The rows of a group lie close to one hidden flat surface of 10 dimensions, which passes through zero. Surfaces can cross.
In the rows, 128 means zero.
Known rows, each followed by its group:
[ 77 180 215 177 120 164 121  72 142 113 193 137 140 160 142 101 148 157
 138 125 134]	J384
[129 129 111 133 129  99 136 101 124 128 115 152 112 132 150 130 125 112
 135 123 144]	J232
[153 122 123 124 122 119 104 140 153 135 132 119  83 114 114 146  82 117
 112 158 137]	J978
[ 91 122 102 105 110  97 127 129 100 155 115 117 186  98 107  91 148  72
 150 192 149]	J467
[ 47 155 176 120  82 157 133  99 104 145 155 139 159 131 118 115 127 113
 121 165 122]	J447
[ 50 170 111  92 153 184 104  84 106 106 148 118 136 161  96 124 118  91
 130 191 124]	J978
[127 116 110 165 139 116 122 163 107 159 126 138 116 139 156 116 118  99
 121 165 149]	J8
[141 124 109 158 155 164 118 126 102  98 137 133  63 131 158 185 155 130
  84 153 115]	J232
[123 121  98 125 132 127 139 131 113 137 117 141 133 135 138 123 133 113
 134 130 143]	J232
[123 139 160 113 136 148 131 129 128 141 124 143 175 133 112 112 138 138
 120 137 131]	J447
[102 142  90 106  83  96 133 113 139 105 120 107  79  93 118 164  97 110
 135 136 126]	J384
[146 140 150 133 164 104 132 134 145 140 102 160 152 162 140 107 104 141
 133 113 146]	J734
[144 107 118 128 162 191 134 164 112 162 110 142 159 146  91  81 142 111
  87 108 166]	J384
[ 90 149 127 147 150 148 123 111 123 104 146 108 109 154 131 132 124 122
 133 125 126]	J8
[132 146  81 169  91 129 142 147 154 133 151 128 108 114 160 114 136 141
 164  96 172]	J8
[ 95 189 113 147 155 139 132 149 154 101 131 123 150 158 148 126 118 152
 160 141 151]	J651
[191 102  61  39 179 166 108 111 129 135 109 145 171 126  77 111 159 110
 137 134 130]	J651
[110  89  87  82  85 124 144 128  92 122 109  95 116  85 106 158 137 100
 125 115  80]	J651
[111 136 115  77 135  78 147  73 120 100 102 127 157 113 114 131 147 119
 152 123 113]	J978
[130 130  81 148 150 108 133 190 134 122 104  98 118 144 143 137 104 131
 146 118 129]	J978
[133 144  95 125 119 149 134 127 131 129 122 159 130 111 135 135 148 127
 116 149 170]	J8
[162 122 142 108  92 145 109  95 135 131 168 158 105 101 154 173 148 160
 129 156  98]	J384
[108 144 165 125 104 176 119 138 153 141 149 122 129 131  91 112  98 144
 106 125 135]	J867
[165 104 125 107 117  94 131 111 123 155 116 160 145 103 129 116 141 115
 128 136 138]	J8
[170 131 135 124 127 129 126  90 158 106 145 135 111 109 126 138 155 155
 129 102 131]	J447
[114 120  60 105 118 171 137 136 116 119 125 106 104 118 113 143 134 107
 121 117 129]	J467
[122 155 114 114 188 120 110 122 126  79 122 103 132 141 135 161 143 140
 146 177  98]	J467
[142 134 103 102 123 113 148 182 169 130 104  97 170 129 100 101  93 155
 167  71 131]	J978
[100 144 200 162 121 157 160 175 131 133 124 119 177 152 118 103 131 177
 107  72 125]	J978
[127 148 142 129 175 129 114  91 143  87 124 108  98 138 100 132 129 122
 105 132 132]	J447
[103 149 156 128 109 141 162 148 136 125 112 127 175 116 112 114 140 154
 118  97 146]	J384
[133 129 106 133 113 130 137 123 123 136 138 154 143 126 160 124 156 135
 153 119 136]	J232
[146 139  78 111 161 134 124 145 147 123 112 124 129 152 124 127 101 131
 153 115 136]	J978
[ 98 152 143 130  96 119 117 117 161 121 176  79 140 126 112  97 115 135
 188 116 115]	J447
[139 132 140 132 115 126 147 131 133 143 111 162 145 115 131 119 139 137
 110 120 159]	J447
[130 137 162 153 123 108 161 114 131 122 124 151 179 123 155 101 183 158
 144  78 143]	J384
[190  93 152 101 135  51 142 119 136 124  82 143 131 108 133 147 125 147
 123  94  96]	J8
[ 75 162  97 152  84 149 144 127 123 120 140 145 102 129 165 149 123 129
 131 136 154]	J867
[176 155  66 100  92 114 115 123 210 136 148 148 110 120 128 114  80 151
 193  97 172]	J978
[137 118 130 110 137 108 123 110 121 121 124 124 137 121 121 128 143 122
 135 131 113]	J232
[129 104 160 143  96 116 141 153 121 150 125 125 121 120 134 125 113 139
 116 100 108]	J734
[166 150 105 120 140 136 106 133 186 120 138 118 114 120 104 115 106 138
 142 128 164]	J734
[150 120  83 142 169 141 121 167 139 125 109 108  98 153 120 129 100 120
 125 109 144]	J8
[101 100 107 169  92  90 168 136  93 141 110 135 114 129 168 118 137 111
 134  70 138]	J467
[148  96 142 137 147 120 120  87  96 118 112 123  93  94  98 134 164  86
  64 145 141]	J867
[ 65 140 110  99 139 139 156 166  97 109  80  98 155 140 102 143 111 124
 113 123 105]	J734
[131 130 144  94 119 142 138 129 129 119 124 134 165 120 125 142 145 159
 131 118 100]	J447
[130 133  75 122 141 121 120 127 133 134 125 126 132 128 124 105 124  99
 149 143 163]	J734
[216 107 122 103 166  98  48  82 154 137 168 147  65 127 148 162 102 115
 149 224 102]	J978
[101 130 110 103  87 110 153 160 123 138 121 101 190  98 117 104 144 127
 167 128 124]	J467
[ 80 154 165 118 110  85 164 115 120 100  83 131 147 105 121 159 130 141
 104 136 116]	J384
[106 124 146 140 151  90 138 177 108 142  95 111 167 146 130 108 114 119
 136 143 122]	J467
[152 143 129 139 121 138  99 119 160 138 176 138 124 123 140 118 132 142
 158 160 144]	J467
[145 122 114 125 101 119 142 115 136 134 122 149 115 104 132 133 135 126
 123 109 145]	J734
[108 139 144 160 116 160 139 129 105 127 139 157 107 135 160 154 145 140
 100 133 132]	J734
[ 61 172 194 139 120 139 141  67 119 111 121 136 140 112  84 110 142 107
  74 147 165]	J651
[181  91 106  84 120 181 113 130 126 161 148 144 144 116 101 113 147 124
 122 126 130]	J467
[134 111 140 101 123 125 128 101 116 130 102 131 112 109  92 135 116 109
  84 128 122]	J734
[154 150  88 143 109 113 124 142 174 123 152 131 115 125 165 132 116 158
 188 111 146]	J978
[142 130 146 128 105 105 126 101 160 133 146 130 125 128 131 108 112 143
 157  84 126]	J467
[137 104  83 114  83 111 154 116 122 102 116  90 120  48  99 137 189 109
 123 108 137]	J867
[145 137 139 155 154 164  96 160 140 139 161 130 126 142 143 129 133 141
 128 181 134]	J867
[144 123 133 109 123 148 141 106 108 145 122 178 163 111 132 123 174 131
 104 137 143]	J447
[ 55 159 194 114 102 116 125  57 113 111 136 137 100 135 116 149  95 111
  99 160 108]	J651
[ 50 144  83 107 127  95 131 128 113 127 121  86 153 146 115  97 100  79
 186 151 123]	J232
[153 116 140  98  96 117 138  80 114 121 123 166 114  86 139 172 168 139
 103 142 112]	J384
[145 117  96 111 154  83 128 147 125 100  77 113  85 123 127 178  88 118
 107 138 109]	J384
[117 145 141 125  96 125 123 112 151 146 147 139 127 123 120 109 104 125
 137 126 149]	J651
[111 125 109 148 122 116 152 127 104 119  95 133  94 115 136 148 137 104
  90 122 150]	J978
[113 127 136 132 132 161 125 166 118 142 138 113 152 146 122 120 118 133
 127 133 114]	J467
[136 135 123 143 124  99 122 139 144 125 117 102 124  90 105 121 131 114
 121 154 157]	J867
[172  67 107 118 163 121 113 178  95 140 120  78 164 111 104 112 169 110
 136 139  91]	J232
[ 89 188 171 120 119  66 148  86 152  66 106 123 141  97 129 163 139 164
 135 147 116]	J467
[163 132 152 141 142 143 105 121 159 119 154 122 104 137 122 128 120 155
 127 115 123]	J447
[104 135 137 122 114 129 145 143 133 107 116  85 139 111  97 127 130 135
 120 102 115]	J867
[120 148 167 179 162 121 140 128 125 103 132 140 137 158 172 129 159 163
 130 105 125]	J384
[153 109 124  90 117 168 115 162 131 150 150 108 171 126 105 117 132 144
 151 129  95]	J8
[ 74 145 119 108  92  98 148 101 124 118 111 110 142 103  99 116 126 102
 138 125 141]	J651
[112 120 151 123 104  87 120  51 120 142 141 144 120 107 117 101 133  82
 126 149 148]	J734
[155 113  86 158 162 201 121 150 103 128 135 159  82 151 156 156 146 128
  81 134 143]	J978
[103 112 151 152 120 110 121 133 109 136 150 102 125 141 146 117 123 118
 148 131  94]	J8
[158 114 128 125  98 113 137 138 148 135 137 122 145 100 133 115 149 150
 156 101 123]	J232
[166 130 141 122 144 198  96 146 144 152 174 143 148 152 129 112 133 156
 134 145 123]	J651
[133 136 149  73 146 143 133  80 128  76 118 124 131 117 100 172 160 160
 107 118  79]	J447
[ 79 120 158  93 131 131 124 142 104 142 128  79 213 126  71  77 142 105
 151 151  99]	J232
[ 86 131 211 175 130  59 148  82 103 129 117 153 137 148 168 114 132 127
 125 105 116]	J467
[126 102 122 151  92 153 137 141 103 153 138 143 103 121 147 140 137 119
  99 122 132]	J734
[144 159 153 149 136 129 136 143 165 120 135 134 165 129 132 108 144 169
 148 107 149]	J651
[138 158 150 117  87 177 132 177 171 138 130 140 145 107 106 143 103 181
 110 126 145]	J8
[127 161 121 152 133 144 107 136 172 103 190  76 144 131 120  94 150 151
 194 117 131]	J447
[166  90 162 115 106  46 138  74 126 146 122 145 165  91 130  93 169 117
 157  96 123]	J651
[216  70 165 127 130  87  95 115 161 185 124 122 125  84  57  59 113  81
  99 126 175]	J867
[103 136 144 154  56 108 158 137 153 158 133 106 162  72  84  51 139 106
 131  90 199]	J651
[199  79 113 114 182 150  91 159 122 145 137 114 129 145 119 130 137 128
 129 142  92]	J232
[104 146 201  91 137 128 115  91 134 111 132 107 152 132  77 121 110 136
 115 140  93]	J734
[155 110 139 102 176  62 123 130 134 132 103 120 177 157 132 105 117 133
 178 114  94]	J867
[117 115  69 119 132 110 122 146 114 147 121 118 135 131 128 102 117  82
 160 148 146]	J867
[ 88 150 120 180 107 145 113 146 129 135 184 105 119 137 160 111 132 121
 166 160 141]	J734
[135 141 152 137 150 140 127 126 141 115 114 132  94 141 110 150  99 137
  80 124 134]	J384
[104 172 164 144 110 198 135 118 138  92 159 137 109 128 138 172 153 184
  96 127 116]	J8
[122 130 137 130 132 167 112 180 136 148 136 113 137 154 115 116  92 138
 126 135 118]	J447
[171 123 136 136 161  61 134 144 162 142 102 129 163 135 126  84 115 131
 160  95 154]	J651
[146 101 158 203 129 155 116 166 104 173 156 139 120 127 153 100 156 114
  92 153 159]	J232
[160 120 124 103 139 131 144  94 117 118 102 176 135 122 143 146 163 140
 108 113 129]	J232
[126 124 117 131  98 150 120 122 127 145 156 139 117 116 131 125 133 120
 131 146 138]	J384
[112 130 161 177 155 118  94 113 115 168 146 149 107 165 139  88  90  79
 105 179 162]	J867
[105 111 187 160 121 107 115  98 116 134 156 109  93 147 136 118 107 114
 123 116  99]	J8
[146 124 203 129  82 144 130 121 171 144 136 114 118  91  57 101 105 140
  75  84 153]	J867

New rows, each followed by its group:
[123 114 115 101 103 146 153 178 101 147 103 133 185 100 123 133 164 139
 118 138 121]	J384
[135 154 181 171 152 169  92  91 135 112 190 154  95 157 171 147 146 160
 120 166 122]	J467
[117 142 150 113 178  76 121  82 116 110  95 152 133 143 134 142 120 112
 122 174 119]	J867
[132 115 100 155 147 145 112 128 124 137 138 117  84 149 126 113 110  98
 118 115 143]	J8
[118 137 116 104 132  86 152 124 136 127  89 151 130 161 147 136  74 135
 150  87 118]	J867
[ 99 142 112 138 165 126  98 150 118 136 133 107 139 142 113 105 113  84
 131 212 149]	J867
[139 107 121 134 134 198 117 162 119 137 146 102 111 122  95 129 137 124
  87 125 129]	J867
[161 150 129 109 134 120 128 141 175 125 112 152 135 153 135 132  81 175
 151  86 132]	J232
[105 139 164 109 137 146 122 100 123 140 132 152 132 163 115 120  92 123
 114 131 119]	J867
[123 139 144 110 114 158 144 118 125 131 107 159 131 112 106 139 130 132
  70 131 151]	J447
[182 120 141 105 163 134  95 142 154 137 147 148 121 174 154 149  84 173
 156 135  88]	J651
[ 96 101  94  82 130 123 126 158 102 145  94  74 142 128  71 112  88  76
 123 137 108]	J651
[138 110  99 132 172 140 116 160 118 128 111 103  97 154 114 131  99 108
 112 121 123]	J8
[111 135 123 101 118 162 131 152 108 135 124 129 161 117 117 136 144 130
 119 173 116]	J8
[196  93 163 122 133  98 110 165 148 179 126 145 167 133 129  99 104 142
 145 129 117]	J8
[ 97 124 168 155 107  92 139 139 115 129 128 100 136 121 131 117 122 127
 134 119 106]	J651
[194 104 108 122 127 184  94 134 136 156 186 165 109 144 175 147 138 158
 150 141 104]	J651
[135 137 121 114  92 118 131 128 148 110 128 125 104 102 138 166 116 151
 132 126 112]	J384
[155 121 155 122 105 148 124 193 150 125 121  98 118 101 100 160 107 167
  94 125 100]	J978
[144  97 113 151 109 124 125 105 104 132 175 129 119 124 178 132 178 133
 166 118 100]	J8
[129  90 145  92  84 166 124 138 108 185 150 142 175 124 105  95 131 117
 134 120 111]	J734
[ 99 106  66  97  96  89 149 121  92 127  95 120 118 101 129 144 128  89
 135 129 121]	J447
[135 114 128 138 139 140 101 139 118 148 152 126 132 147 139 117 124 117
 143 158 119]	J384
[ 92 159 140 150 149  85 162 131 115 102  86 139 163 128 148 133 154 137
 120 128 147]	J447
[172  99 155  81 141 207  94 141 121 130 162 127 133 144 111 166 133 173
 111 138  50]	J651
[115 140 165 135 107  65 147  87 139 104 116 120 133  88 122 129 146 130
 127 126 134]	J867
[126 129 124 147  88  63 163 153 155 118  90 112 116  96 130 129 108 139
 133  77 147]	J651
[ 96 113  47  84 137 126 108  94 108 132 110 111  89 129  88 119  87  47
 129 160 145]	J232
[110 120 132 144  95 139 131 163 133 151 166  85 172 132 118  80 132 132
 179  98 117]	J867
[188  68 140 137 171 162  99 173 117 142 145  71 141 113  79  99 173 119
 106 135 106]	J867
[113 127 159 123 112 109 143 122 123 137 111 136 143 120 117 118 123 127
 114 113 131]	J467
[121 145 128 137 122 147 131  77 131 111 149 148  98 125 131 133 147 124
 115 120 149]	J8
[118 129  93 124 130 172 126 133 113 125 131 122 117 127 116 132 140 114
 112 128 137]	J384
[154  97 168 132 124 141 128 116 129 153 138 134 123 137 107 102 117 128
 105  81 124]	J867
[105 129 151 150 102 119 156 117 112 122 118 132 127 108 140 135 151 131
 104 109 131]	J978
[ 99 140 154 126 127 173 124 103 112 135 155 135 157 137 108  99 153 121
 117 138 135]	J384
[143 155 131 131 159 141 126 211 173 134 114 116 162 188 140 120  67 189
 169  98 116]	J232
[120 125 141 125 114 130 115 128 119 143 141 139 123 123 136 138 119 122
 123 166 118]	J384
[159 108 124  78 122 180 132  77 109 125 139 163 153 107 117 138 195 139
 113 110 111]	J978
[115 131 114 121 153 113 122 112 123 121 126 108 140 130 112 107 135 101
 141 137 135]	J447
[127 112 128 126 127 116 116 136 121 134 134 113 100 147 140 146  98 123
 134 131  89]	J447
[ 95 164 174 145 142 164 139 160 135  75 116  72 123 119  94 163 134 168
  83 134 102]	J867
[124 150 196 163 119 109 159 119 137 136  98 179 132 130 139 119 120 150
  79 102 168]	J232
[ 65 146 109 180  97 131 153 138 108 129 127 125 103 124 146 118 127 101
 116 124 171]	J978
[140 127 158 111  93  99 138 124 154 100 135  98 144  97 128 151 148 177
 153  94  83]	J734
[167 100 145 130 181  22 125 126 127 121  94 109 166 131 142 103 141 122
 171 120 103]	J867
[121 144  93 141  95 144 139 130 127 124 136 147 102 119 158 150 135 130
 131 129 148]	J867
[183  90 126  89 102 112 130  88 117 141 126 174 134  87 143 152 176 132
 124 137 114]	J384
[137 131  86 158 147 159 124 172 132 131 126 120 106 135 126 124 122 117
 109 135 165]	J447
[166 105  55 104 146 145 129 128 112 124 134 138 155 114 150 127 192 123
 163 128 130]	J651
[154  95  90  94 108 101 132  83 115 151 141 162 152 122 159 107 158 109
 180 117 123]	J867
[112 123 145 171 118 136 135 144 120 132 137 108 107 128 126 119 126 123
 107 113 134]	J867
[147 128 120 106  83 137 148 129 154 129 126 143 128 114 124 134 118 161
 137  76 130]	J867
[103 144  79  99 167 172 114 167 109 126 121 131 142 180 143 151  97 129
 148 167 109]	J867
[123 123 121 197 104 114 153 187 140 128 130  98 104 127 157 122 119 149
 135  72 137]	J867
[ 98 102  87  72  93 155 121 160  94 135 147  61 176  90  84 120 157 100
 162 169  85]	J978
[125 126 137  90 159 118 124 129 116 129  92 129 156 133  96 126 116 116
 107 156 118]	J8
[105 141 133  68 154 115 117 124 139  93 127  76 176 148  98 131 110 143
 179 132  63]	J232
[126 122 180 119  97 119 128  97 118 140 133 169 123 123 151 145 122 141
 112 130 109]	J447
[110 113  72  68  70 172 134 119 113 111 127 108  81  94 100 185 119 117
 107 122  87]	J447
[125 125  95 136 141 150 119 145 122 121 145 110 128 137 134 126 143 120
 146 140 128]	J447
[171  90 136  60 132 144 116  65 131 117 121 120 104 113  63 134 125 111
  99  83  96]	J8
[ 94 125 136 171 120 115 143 153 114 113 133  85 126 122 132 115 144 127
 136 109 122]	J867
[143 144 106  99 142 129 131 103 151 116 116 134 137 123  99 115 125 125
 133 111 153]	J8
[158 122 127 133 114 117 130 135 141 118 132 114 127  95 125 131 154 145
 131 119 131]	J867
[146 108 106 108 144 101 120 141 120 129 112 121 137 132 128 130 121 117
 146 135 110]	J384
[119 131 115  94 188 100 130 121 102 109  89 124 162 144 119 134 139 112
 133 151 111]	J8
[113 124 167  98  95 141 115 106 142 169 176 131 187 145 108  68 115 128
 175 119 114]	J867
[ 83 159 122 104  58  91 160 146 147 143 111 122 181  85 108 104 121 129
 159 138 155]	J8
[110 144 155 151  93 135 107 134 136 128 156 115  86 108 127 151 108 128
 109 179 126]	J978
[ 89 143 218 178 164  90 132 102 100 107 118 124 137 150 141 124 146 129
  99 145 112]	J651
[149  85 148  97  56 141 127 159 120 163 152 113 149  91 121 136 141 148
 138 125  73]	J8
[ 77 126 134 175  97 111 115 166  90 107 161  74 108  99 176 173 165 125
 143 205  75]	J978
[109 145 125 111 187 174 120 113 124  88 129  97 136 170  98 130 130 135
 126 111 105]	J384
[ 52 163 116 158 104 136 127 169 118 116 170  78 155 143 160 124 133 143
 194 154 101]	J384
[170  56 144  95  98  99 135 149 108 147  91 118  89  92 101 167 100 114
  74 104  78]	J8
[147  79 115 124 207 173  95 163  92 171 106 123 107 192  88 102  76  71
  79 137 124]	J867
[122 135 116 188 144  94 139 199 140 133 122  95 147 144 158 102 120 136
 167 109 145]	J651
[ 92 143 141 163 143 135 120 167 133 154 132 100 152 150 103  73  97 103
 128 143 164]	J651
[ 80 195 132 153 111 175 130  71 123 120 165 189 150 121 162 121 187 132
 126 188 191]	J8
[108 137 146 150 140 150 136 175 131 115 128  90 130 149 120 127 116 152
 125 102 105]	J867
[168 101 144 110 164 110 113 115 123 127 143 127 162 150 144 117 150 145
 163 121  85]	J8
[ 80 157 182 133  86 122 154 116 138 119 109 131 138 100  96 122 123 133
  89 116 151]	J232
[100 139 150 145 137 124  92  96 130 127 161 120  89 152 140 133  93 109
 134 171 116]	J384
[189 100 113  47 155 119 126  87 129 117  92 152 146 110  93 150 143 131
 115 121 106]	J867
[149 122 128 120 159 143 113 140 144 127 129 108 120 151 109 117 100 133
 135 103 117]	J8
[ 94 132 158 168 114 115 103 149 120 138 159 101 107 129 141 128 108 111
 130 191 117]	J978
[181  98  87  66 139 140 159 174 117 142  63 158 186 106 110 143 148 145
 105 107 127]	J447
[ 77 146 202 168 120 158 137  94 108 132 142 131 143 114  98  92 166 108
  68 144 166]	J651
[110 139 137 138 125 116 134 115 121 101 115 104 114  93 101 137 150 113
  96 152 138]	J867
[123 133 142 147 163  95 134 138 119  90  96  91 115 113 115 149 144 121
 101 144 123]	J867
[128 114  59 166 172 137 113 252 112 138 125  79 131 168 168 136 106 134
 171 153 104]	J384
[157 117  96 111 128 178 111 126 148 131 156 111 112 136 100 112 123 134
 136  90 130]	J8
[ 35 187 158 103 129  85 153  90 119 108  61 136 151 118  74 123  92  86
  84 176 175]	J8
[148 117 141 126 158 102 118  82 139 137 131 134 140 147 111  73 126 106
 145  94 148]	J384
[131 128 145 104  75 137 124 179 135 149 138 125 149 101 133 155 113 159
 135 169  96]	J384
[109 147 122 133  79 129 138 114 138 129 145 135 126 103 139 126 140 131
 145 128 144]	J867
[ 22 133 113 145  88 117 161  70  74 115 110 116  88 109 109 123 134  50
  86 125 158]	J867
[145 139 116  96 178 157 117 118 133 119 118 137 160 144 103 115 144 131
 127 140 141]	J651
[188  98 154  99 165  81 114 119 145 126 103 107 159 105  82 111 139 124
 124 131 117]	J867
[130 149  99 170 173 120 123 164 145 115 130 113 129 168 161 115 122 147
 169 115 143]	J8
[121 119 104  92 102 142 138 134 123 135 119 114 156  98  96 120 144 116
 131 118 131]	J232
[141 140 158 137 109 137 143 157 146 125 107 143 116 115 129 155 110 165
  87 118 134]	J384
[145 129 125  80 145 143 142  82 114 140 113 198 186 144 146 118 159 141
 140 116 135]	J232
[114 139 132 124 156 113 108 106 115 131 131 139 139 141 130 122 125 104
 134 184 134]	J867
[ 86 129 127 148 147  96 156 128  94 107  78 119 109 130 125 148 126  98
  85 131 133]	J978
[ 95 113 109  98 158 161 138 125  88 129  90 131 110 169 101 137  94  93
  86 104 111]	J867
[115 170 138 113 136 121 116 132 169 105 124 100 126 126  96 136  96 142
 133 148 133]	J467
[127 131 108 115 132 147 120 119 128 132 134 135 125 140 131 127 118 120
 141 136 127]	J232
[ 81 154 138 169 123 141 161  99 114 117 102 162  85 136 131 132 122 108
  64 102 181]	J978
[131 122 102 128 151 131 131 153 116 116 125 120 139 145 149 141 139 145
 152 123 104]	J867
[183 112 148 148 166 123 108 144 146 147 146 134 137 162 142 103 116 146
 146 109 123]	J384
[110 127 169 187 152  98 114 127 108 125 147 112 120 144 166 120 143 122
 138 157 112]	J232
[156 101 106  95 109 137 135 138 126 131 119 115 143  88  96 131 156 125
 120 118 119]	J232
[ 85 161 117 100 135 118 135 154 130 144 100 131 201 131  99  94 110 109
 143 182 168]	J8
[111 142 163 134 147 145 106 121 127 109 162 103 124 158 137 139 123 153
 146 142  79]	J447
[160 123 133 128 157 127 100  94 135 135 155 157 116 161 162 129 127 133
 151 138 115]	J232
[145 130 182  89 107 204 114 109 150 147 152 141 149 110  56 105 130 136
  78 128 142]	J651
[168 127  92 139 137 180 115 131 150 135 157 140 111 137 138 121 141 139
 139 110 156]	J8
[ 67 123 112 140  92 136 145 147 111 153 140 106 141 150 130  86 102 101
 163  83 130]	J867
